The rows of a group lie close to one hidden flat surface of 9 dimensions, which passes through zero. Surfaces can cross.
Known rows, each followed by its group:
[ 25 -10  25 -18  37 -39 -82 -11  -1 -33  54  16  -2 -11  22 -11  11 -15]
Z102
[-40 -20  12  11   5  25  23 -27  18 -32   4 -28  -6 -16  -5  40 -35  29]
Z553
[  6  26   3 -70 -53 -16  30  -3 -21   4 -27 -10  23   4  27 -55  10 -34]
Z553
[ 10   4   8 -30  -2  -5 -31  -2  25  11  13 -17  -3  -7   5 -38  -8 -17]
Z553
[ 12  -8 -32 -27 -31  16   1 -37  20  32  23 -20  35 -10   8 -32  13  14]
Z28
[ 31   8 -90  10  24 -51  22   0   4  43 -31  46 -27  62   4  67  68 -33]
Z256
[ 17  31  11  45  -2 -19 -21  34 -27 -11 -35  36  16  32   5 -25   6 -23]
Z553
[  7  39   8  55   2 -25 -23 -10 -15 -12 -23  22  39  -1 -10  29  26  42]
Z553
[-13  15 -51 -13  21   8 -32  13  57   5 -67 -66 -23   7 -15 -11  15  36]
Z102
[-27 -14   3 -14 -13 -11  -2 -17   9  -8  15  -7 -12 -14  19  41  -1   0]
Z28
[ -9  -5 -14 -14   5  16  10 -10  36  36  24 -30 -29 -32 -20  29 -17  10]
Z28
[  1  -1  25  11  10  13 -15   5   5 -24   1  -7   0  22 -10 -45 -36 -11]
Z256
[ 35 -41  11  -8  20  10   1 -35  11 -11  57  31  19 -49  12  -7 -39 -16]
Z256
[-63 -18  15 -18  39   6  17 -14  12 -52 -15 -42 -65  30 -16  59 -50   6]
Z267
[-11  16  59   8   0 -45  42  -8 -51 -62  -4  28  15  14   8  51  -2 -23]
Z876
[ 13  27   6  22 -30  10   5 -10  18 -19 -19 -23  43 -14 -10 -42 -24   5]
Z876
[ -5  21 -19  22 -20  29  31   2  -3  -5 -38 -24  12  29 -19 -35 -15   7]
Z28
[  5 -19   5  -7  24  22  12   1   7  -9   7 -12  -7   7 -15 -21 -22   6]
Z267
[ 26   2 -25  43  26   1 -28  55  -8  16 -30  39 -22   4  -6  -3  23  -2]
Z256
[  3 -19  34 -13  20   6  54  -2 -55 -35   5  25   8  -8  -3  22   0   8]
Z28
[ -6  17  30  34 -29   0 -24 -23 -29 -16  37  56   4 -40  22  35 -43 -28]
Z267
[-35  -2   9 -11 -12  11  23  19  -5 -33 -42 -22 -25  19  10  -4 -34 -24]
Z553
[  5  27   4 -19 -30 -49 -17 -33  -7  14   4  33  33 -59  41  62  42   3]
Z256
[ 32  -2  11 -14  35 -24 -38   5  -8  -9  20  14   9   2   1 -27  19   3]
Z102
[ 26  48 -30  -3 -20 -26 -54  12  40  52 -15 -29  20  29  -9 -59  38  -3]
Z452
[  4 -11  14  13 -22 -14  30  49 -14 -15 -29   2  24  31  19 -18  34 -20]
Z267
[  5 -11 -24  -6  40   8  27  14   3   1 -21 -28 -19  48 -27 -15   9  10]
Z28
[ 13 -50 -19   0  44  41   9  28  25   6   3 -15 -30 -48 -17  -5 -10  22]
Z452
[-17  -3  19 -32   5 -26  17  14   0   2  17 -31 -16  36  -7   9  27 -15]
Z452
[ 19 -20  13  11  21  23 -24  55  39   9   2 -40 -18 -13 -23 -65 -12   2]
Z452
[-20  -6   1   6   3   5  18   2  -9 -20 -26   1  -3 -29   4  53   6  27]
Z553
[ 36 -27 -16  18   8   5  -3  63  21  18 -30   1  14  17   0 -65  42  -7]
Z267
[  4 -24 -11 -13 -24  21   8 -22  -9  29  36  19   8 -53  15  17   4   8]
Z876
[-13 -10  41 -50 -36 -16  14 -26  17  -3  54 -40  40  17  16 -39  -4 -23]
Z267
[  8  11  10   2  21 -13  56 -12   6 -43 -20 -25  14  -1 -23  16  -6   4]
Z876
[-39  21  52 -17 -12 -22  84  -9 -27   4 -12 -11   0  48 -16  27 -11  -8]
Z102
[ 15  21  32  24  -7 -17 -16  20 -36 -22 -11  42  15   5  13 -15  -2 -21]
Z553
[ 30 -15 -22 -17  16 -18  -8 -45  32  -1   8  33  17 -62  28  43  -9 -11]
Z256
[  6  37   1 -10 -23 -41   6   0 -44 -15 -49  27  46   7  22   8  59  16]
Z28
[ 11 -18 -25 -20   7 -29  27  25   6  34   7 -11  -7  63   2  -9  59 -18]
Z267
[ -7  12  -8 -27 -10 -24  -5 -25  11  19  15  -5  11 -22   5  34  31  18]
Z553
[-32 -14 -26  -2 -27  21  58 -57   4  13  29 -26  17 -28  -7  76   9  47]
Z553
[ 19  15   1   1  -1   3 -15   2   7   3  -6 -13  19  11 -10 -49  -4   5]
Z28
[-24 -25  10 -65  73 -10  44 -28  -6 -36 -12 -41 -33  41 -24  36  -6  29]
Z452
[ -4 -15  36 -33  29  10 -32 -19  51 -28  20 -52  -4 -35  -7 -26 -44  21]
Z876
[ 17   9  -7  -9 -21  -6  21 -31  -1  11  29  -1  34 -30   0   5   8   1]
Z876
[ 25  -2   2 -44  26 -25  39 -14 -42  -2   7  13  27  -9  -5  10  52  28]
Z102
[  8 -20 -53   3  28  20   9  33   7  46  -4  -8 -35  16 -24   2  33  15]
Z256
[  -3   50    0   14   33   -6 -100  -30   34    1   -5  -12  -34  -12
  -21   -1  -55   13]
Z267
[ 13  33  18 -38   5 -14  55 -16 -30   5  -9 -15  28   2 -28 -13  21  24]
Z28
[ -1  32 -16   1   0  -3  28  25 -20   8 -47 -29   6  72 -29 -40  33  18]
Z256
[-19 -32 -29 -14   4  -8 -45 -27  25   1  75 -16 -37  35  12  20  -4 -41]
Z102
[ 18   3 -20 -10   2 -10 -19 -12  18  32  22  -3   8   8  -6 -23  17  -2]
Z452
[ 22  21  50  -1  37   1  14   4 -53 -48 -21  19  28  -2 -16 -34 -19  23]
Z267
[ 18  -8 -26  11 -12  20  31   1  -1  38   6   9  10 -17 -11 -12   5  11]
Z102
[  0  24  -3  23  20 -14 -62  13  47 -26 -59 -20  -9   9   0 -26 -28  -4]
Z256
[ 25   7  29   5   9 -16 -16   5 -15  -5  18  19  22   1  -1 -35   3  -5]
Z452
[-11   1  12  28 -25  38  20   2  -8 -39 -32   2  19 -41  11 -15 -45   7]
Z256
[ 10  -9  11  32 -22  58  44   7  -9   4  -6   8  26 -22 -17 -50 -50   7]
Z102
[ 15 -35  36 -33  51  -6 -15   7 -34  -2  36  38 -12 -27   6  10  15  16]
Z876
[ -7   8  25  27 -24 -17  -8   2 -11  27  29  40  -6   4  13  37  -9 -35]
Z102
[-29 -30 -29 -23 -55  36  19 -24 -28  52  52  11  -8  28  18  -2   8 -13]
Z876
[-37  19  16  35 -40  -8 -23  -7  17   0  36 -12 -24  74   0 -10 -51 -63]
Z28
[ 31  -7  45 -10  10   8 -21  48   9   1  12  -2  20 -75   2 -44  13  15]
Z452
[-34 -32  29  -6 -30  51  95 -20 -52 -57 -20  13  24 -89  17  47 -34  28]
Z876
[ 24  14 -25 -20   5 -50  17 -14 -12  38  27   9   1  35  -5  33  57 -13]
Z876
[-13   7  34 -31  25  11 -15 -60   1 -20  47 -21 -10 -15 -23   7 -63  19]
Z267
[ 27  -2  -6   3  33   7  44   1 -55 -25 -41  46  23 -15  -9   5  15  32]
Z452
[  2  -4  26  26   7  17   0  59  -2 -23 -32  -4  -2 -23  -4 -30  -5   3]
Z452
[ 13   6 -45   3 -13 -11 -12  -5  -5  19  -4  17   0 -13  14  26  45   5]
Z102

New rows. What belongs after each?
[-28  21   0  53 -42  -5 -39 -23  23   4  16  -3   5  -1   9  41 -20  -2]
Z553
[ 49 -22  50 -13  70 -20   5  -2 -14 -20  55  22   8  -2 -20 -19  -4  -6]
Z876
[  1  10   0 -25  32  -4   5  -4  36  38  17 -49 -37   1 -46   3 -13   7]
Z28
[ 18 -13 -23  23   0  33  52  -2 -10   6  18   2   9  27 -23 -35 -16 -13]
Z876
[-18 -35 -26  34  23  11 -29  32  21 -13 -22  11 -49  19   9  26 -13 -13]
Z28
[-36  59   9  58   3 -18   6 -35   2 -48 -61 -45  56  30 -36  38  10  93]
Z553
[-15   0  29  34 -14  12  28   8 -29 -23  16   9 -11  42  -6  -2 -40 -35]
Z28
[ -8 -52 -44 -64  25  12 -21 -34  66  36  41 -63 -20  27  -5 -18  17  18]
Z28
[ -9  29 -11  42 -47  -2  35 -38 -28   4  11  14  54   4  -3  36  20  29]
Z553
[-41  -4  19  10 -38  35   3 -44  36 -20  25 -52  21 -14  -5  -7 -59  12]
Z553
[-44  46 -10  10 -58  -3  40  14 -25  -4 -59 -41   8  66  -9  -4  24   9]
Z256
[ 18  -7  34  -9  25 -57   0  31 -31  -7  22  22   8  72   3 -19  42 -34]
Z267
[-11 -46   3  36   6  13 -55  15  15 -21  28  31 -19   6  32  -1 -28 -34]
Z28
[ 29  28   3 -11 -18 -20  28 -26 -14   4   3  -4  51   7 -10 -32  25   5]
Z876
[ 36  49 -14  15  -6 -22 -24  22 -15  -3 -77  22  47  -5   5 -40  47  30]
Z28
[ -3  17 -33  -2   0 -11   5  -6  23  -5 -57 -19   2   7   3  14  13  10]
Z256
[ 27 -10 -27  22   0 -15 -21 -13  16  35  63  27 -15  59  -3 -15 -10 -60]
Z256
[ 13 -49  56 -41   8 -12 -10  35  33 -20  22 -21  33 -33  25 -46  22   0]
Z267
[ 14  21  27  46  11   3  44  38 -62 -19 -31  58  -8 -36 -10  38  -4   4]
Z28
[ 13  20  18  54  27  -9 -40  47  -8  -7 -25  40 -28  -7  -3  12 -15 -16]
Z28
[ 25 -10 -44 -12  61 -15   2   9  27  -7 -61  -1 -23  -5  -5  24  25  22]
Z256
[-16   7 -44  21 -31  28  14   7  22  25 -28  -6 -16 -49   4  36  -4  14]
Z28
[-26   0  10   6  -2  10  29  28 -37   3  -2  -4 -19  35 -14  10  17   7]
Z256
[ 27  -5 -29  13  -3  17 -50  28  48  41  -3  -5  -4 -64   4 -21  10  11]
Z452
[ 19   9 -42  -5 -14  -7 -10 -12  -1  27  20  -1  15  24   0 -18  36  -9]
Z102
[-13  11  16  29 -18   9 -19  10  31  24  -8  -3  -9  -6  -1  -3 -34 -14]
Z102
[ 25   1  -7 -33  34 -18 -20 -12  28  10  -1 -20   6  -1 -10 -18  21  19]
Z256
[ 25  43 -41  -1  -4  -7 -32 -19   0  38 -25  26  13 -69   6  32  35  39]
Z267
[ 29  29   0  21  16 -29 -97  11  52   6 -18   9   5  -1  12 -38 -14 -20]
Z256
[-12  21  -3 -41 -46 -21  19 -30  -4  11   0 -14  24 -18  20  26  28   2]
Z553
[ -2  -8 -10 -46 -12   8   7 -22 -13  33  18 -15  11  18   0 -28  20  18]
Z876
[ 18 -14  -2 -18  -4  29  44  39 -34 -15 -37  17 -10   3   6 -55 -12 -28]
Z553
[-25 -12   0 -24   1  20 -26   2  -2  22   6 -17 -18  51  -3 -37  -5   5]
Z876
[-16 -22  11  -2 -17  31  82  11 -33 -39 -34  -7  22 -12  -2  -7  -2  19]
Z267
[ 10  36  25 -19  16 -18   2   3  -1  -3 -23 -22   8  -2 -20 -19   6  19]
Z28
[ 10  10  39 -18  -1  -8 -21 -15  27  30  31 -10  21 -27  -8 -29 -22   2]
Z102
[ -1 -10  48   4   0  -6  -6 -14  -9  -7  63  24  -5 -24   8  21 -33 -25]
Z28
[ 36  51  25  36 -12 -18 -28  -7  26 -24  -7 -15  45  22 -19 -74 -36 -22]
Z876
[  6 -19  20   9  21  35 -30 -12  19 -24  16   1   0 -44  -2 -23 -55  14]
Z452
[ 22 -12 -27  26   4  45  20  36 -24  32   1   7  -2   1 -26 -44  12  19]
Z256
[  6  61 -47  53 -71 -16 -47  16  10  25 -61  19  35  29  27 -25  34 -18]
Z28
[-16  31  -4  36  -6  21 -57  -8  42  -8 -22 -24 -18   7 -12 -27 -60  -4]
Z267
[ 38  17 -10  29   9   2 -15  19  -8   4 -18  32  23  -9   0 -35  10   1]
Z256
[-17  -5   0 -18   3  -4   6  -8   2 -11  -8 -20  -6  15   2   9   4   6]
Z28
[-20 -10  -3 -25  22   5 -17   4  32  -2 -15 -41 -28 -16  -9  17   5  27]
Z256
[-35 -33 -56  57 -56  71 -10   7  43  -3 -22  -3 -13 -35  32   4 -48 -16]
Z28
[  7 -35 -16   2 -12 -32 -12  35  18  40  27  21 -16  -1  33  29  63 -31]
Z267
[-20   3  -7   1  -5  -4  20  18 -10 -16 -33  -4 -17  26   4  11   1 -14]
Z553
[-13  34  22  -4 -49  -9  26 -29 -20   2  13  -6  30  -2   5   5  -6 -10]
Z28
[ 26  79 -24   5 -35  12 -28 -69 -12  28  11   4  42  -3 -24 -43 -26  21]
Z267
[-21 -28  -6  21   3  17  15   1  16  -8  19   6 -33 -17   6  48 -23 -18]
Z876
[  8  31 -13   5 -31   4  26 -18 -10 -12 -41  -7  44  -7   4 -19   1   8]
Z256
[-21 -47 -18  -6   8   5 -28  -4  27 -11  15  -8 -21  20  25  10  -3 -12]
Z28
[ 10  20  22 -10  22 -24 -21 -18   1  -7   6  -5  31 -16  -8  -1  19  32]
Z553
[-34  16  -4  18 -15  -5   3  20  33  17 -51  -1 -27 -39   6  57  -8  12]
Z102
[-21  22  39 -14 -34  12  63  -7  -7   9 -39  -9  32 -62  -2  22 -20  33]
Z102
[-15 -66 -31 -16 -12   2 -14  25  73  41  44 -28 -30 -20  24  22  23 -26]
Z267
[-29   9  71 -47  26 -47 -61  16  22 -52  -9 -21 -36  19  21   1 -31 -36]
Z553
[  6 -22  -2  15  20  38  23  19   7  -7 -24  -5  -7 -16 -18 -22 -28  19]
Z102
[-10 -22 -13   9  12  13 -18  37  -2  40  31  -1 -41   8 -17   7  22   1]
Z256
[ -9  -8 -34  -4  17  29  17 -19  15   9  -7 -29 -28  17 -25   6 -23  18]
Z267
[ 20  -2 -56   4  -6  28  10   1  -8 -11 -30 -11  15  -7  -6 -25  24  26]
Z102
[ -1   1   3  11   8  39  -6  23   2 -23 -50 -22   6   3 -15 -60 -26  27]
Z876
[ 25   0 -29 -23  34   5  39   4  -2  38   5 -10 -10   4 -31  -6  30  22]
Z28
[  0 -69 -10  -1  -1  39   0 -21   6  -3  65   9   1   8  16 -28 -27 -21]
Z28
[ 17  34 -52 -11 -38 -21  35 -11 -28  35 -19  -2  39  78  -2 -31  66   0]
Z28
[-23  12 -33  10   4 -24   7   1  18 -31 -76   1 -21  -3  24  65   3  -1]
Z256
[-50 -16 -62   5 -32  -9 -45 -16  43   1  22 -23 -54  19  33  72   8 -35]
Z102
[  7   9   2  39  28 -20  11  38 -32  -1 -11  34 -34  66 -15  11   9 -35]
Z28
[ 22  16   9 -11 -12  -3 -23 -24  34  11  18 -22  32 -36  -3 -30 -10   6]
Z876
[-23 -19  22   9  -4  -7  -6  18 -12 -24  10  20 -39  11  23  33 -25 -46]
Z553
[  2  13 -35  -1   9  -5 -28  32  35  20 -45 -25 -29  44  -7 -30   8 -12]
Z553
[ 15 -13  -4 -24  32 -14  -6   3  20  47  33 -10 -21  28 -21  -6   8  -4]
Z102
[-14  19 -28  11  -1  29  55  14   6  15 -37 -41 -23  32 -40  -8 -18  10]
Z28
[ -4   7 -19   8  33  -8 -49  -4  32  20  13 -10 -49  36 -15  16 -13  -9]
Z267
[ 14  43  30  -2 -14 -53 -30   2  -7  24  -1  27  26   3  11   8  33 -13]
Z102
[  9  -6  22 -15   9  -7  37 -13 -25  19  42   7   3  30 -15  -8   0 -12]
Z102
[-22 -40  -5 -54 -24  27 -25 -11 -49  66  56  31 -12  21  26 -24  30   9]
Z876
[  6  25  32  31  16  -3 -13  24  -2  -5  -7  20 -23 -45 -12  25 -31  -1]
Z28
[ 56  23 -27  19  31 -20 -13  29 -17  51  -2  38   0   5 -17 -12  48   2]
Z28
[-23 -11   2  -1  40 -10 -37  24  23 -39 -40 -17 -40  -3   4  26  -5  12]
Z102
[ -9 -15  -8 -28  26 -14  -9 -22  34 -14  -2 -19 -20 -16   6  33 -10   3]
Z256
[ 16 -24   5 -58  -6 -10  40 -35 -44 -19  16   8  59  19  18 -20  49  18]
Z28
[-21 -39 -61  -6 -29  19  34 -22  13  32  30  -8 -19  25  10  32  19 -15]
Z28
[-32  19   3  -6 -17 -10  -5  32 -17  31  -1 -27 -25  48 -15   8  37  10]
Z256
[ 13   3  22 -26 -19  -4  22 -12 -31 -11   4  25  30 -52  19  -1   7  10]
Z553
[ -3   7  44 -28 -13 -27 -70   5  24  -5  23  10  -9 -28  36 -18 -21 -47]
Z553
[-45 -13  -4   7  27  -9 -20  45  12   3 -21 -21 -66  32  -8  55  15   3]
Z256
[-33 -23  -6  32 -14  -7  11  10 -18 -18  15  25 -34  59  16  42  -9 -48]
Z28
[  7   3 -70  54   4  20  20  16  59  15 -29 -34 -30  32 -30   7 -14 -23]
Z876
[ -9  -1 -25  24 -45  35  32   1 -19  24  20   3   2  20  -7 -11  -6 -15]
Z256
[  2  13   1  12  -8  28 -32  30 -13  -5 -52  12  17 -13   9 -50   2  30]
Z876
[ -6 -56 -27  -7 -24  10  43 -19 -42 -11  43  41  15  42  33  11  27 -22]
Z28
[-13  -2 -14  -8 -12   7  12  25  -3 -12 -45   2 -25  -5  17  11  -1 -20]
Z553
[  4   9  53  -5   5 -17  30  10  -3  48  -2  24  11 -38 -11  24 -10  10]
Z102
[ 21  -3 -30 -20 -22   3   0  -8 -23  59  31  25  13  11   1 -25  43   4]
Z876
[-26  38  14  21 -13  -5 -25 -53  -7 -51 -37  11  15  45  16   5 -56 -12]
Z452
[-46 -14 -37  99 -45  31 -23  46   0 -38 -61  46 -34   3  44  44 -33 -39]
Z28
[  3  -2  24  23   1 -11 -69  41  45 -13 -19  -7   0 -13  22 -32  -9 -16]
Z267
[  6  14 -25 -41 -30   6 -16 -13 -11  52   4  -8  29   9   7 -48  45  28]
Z876
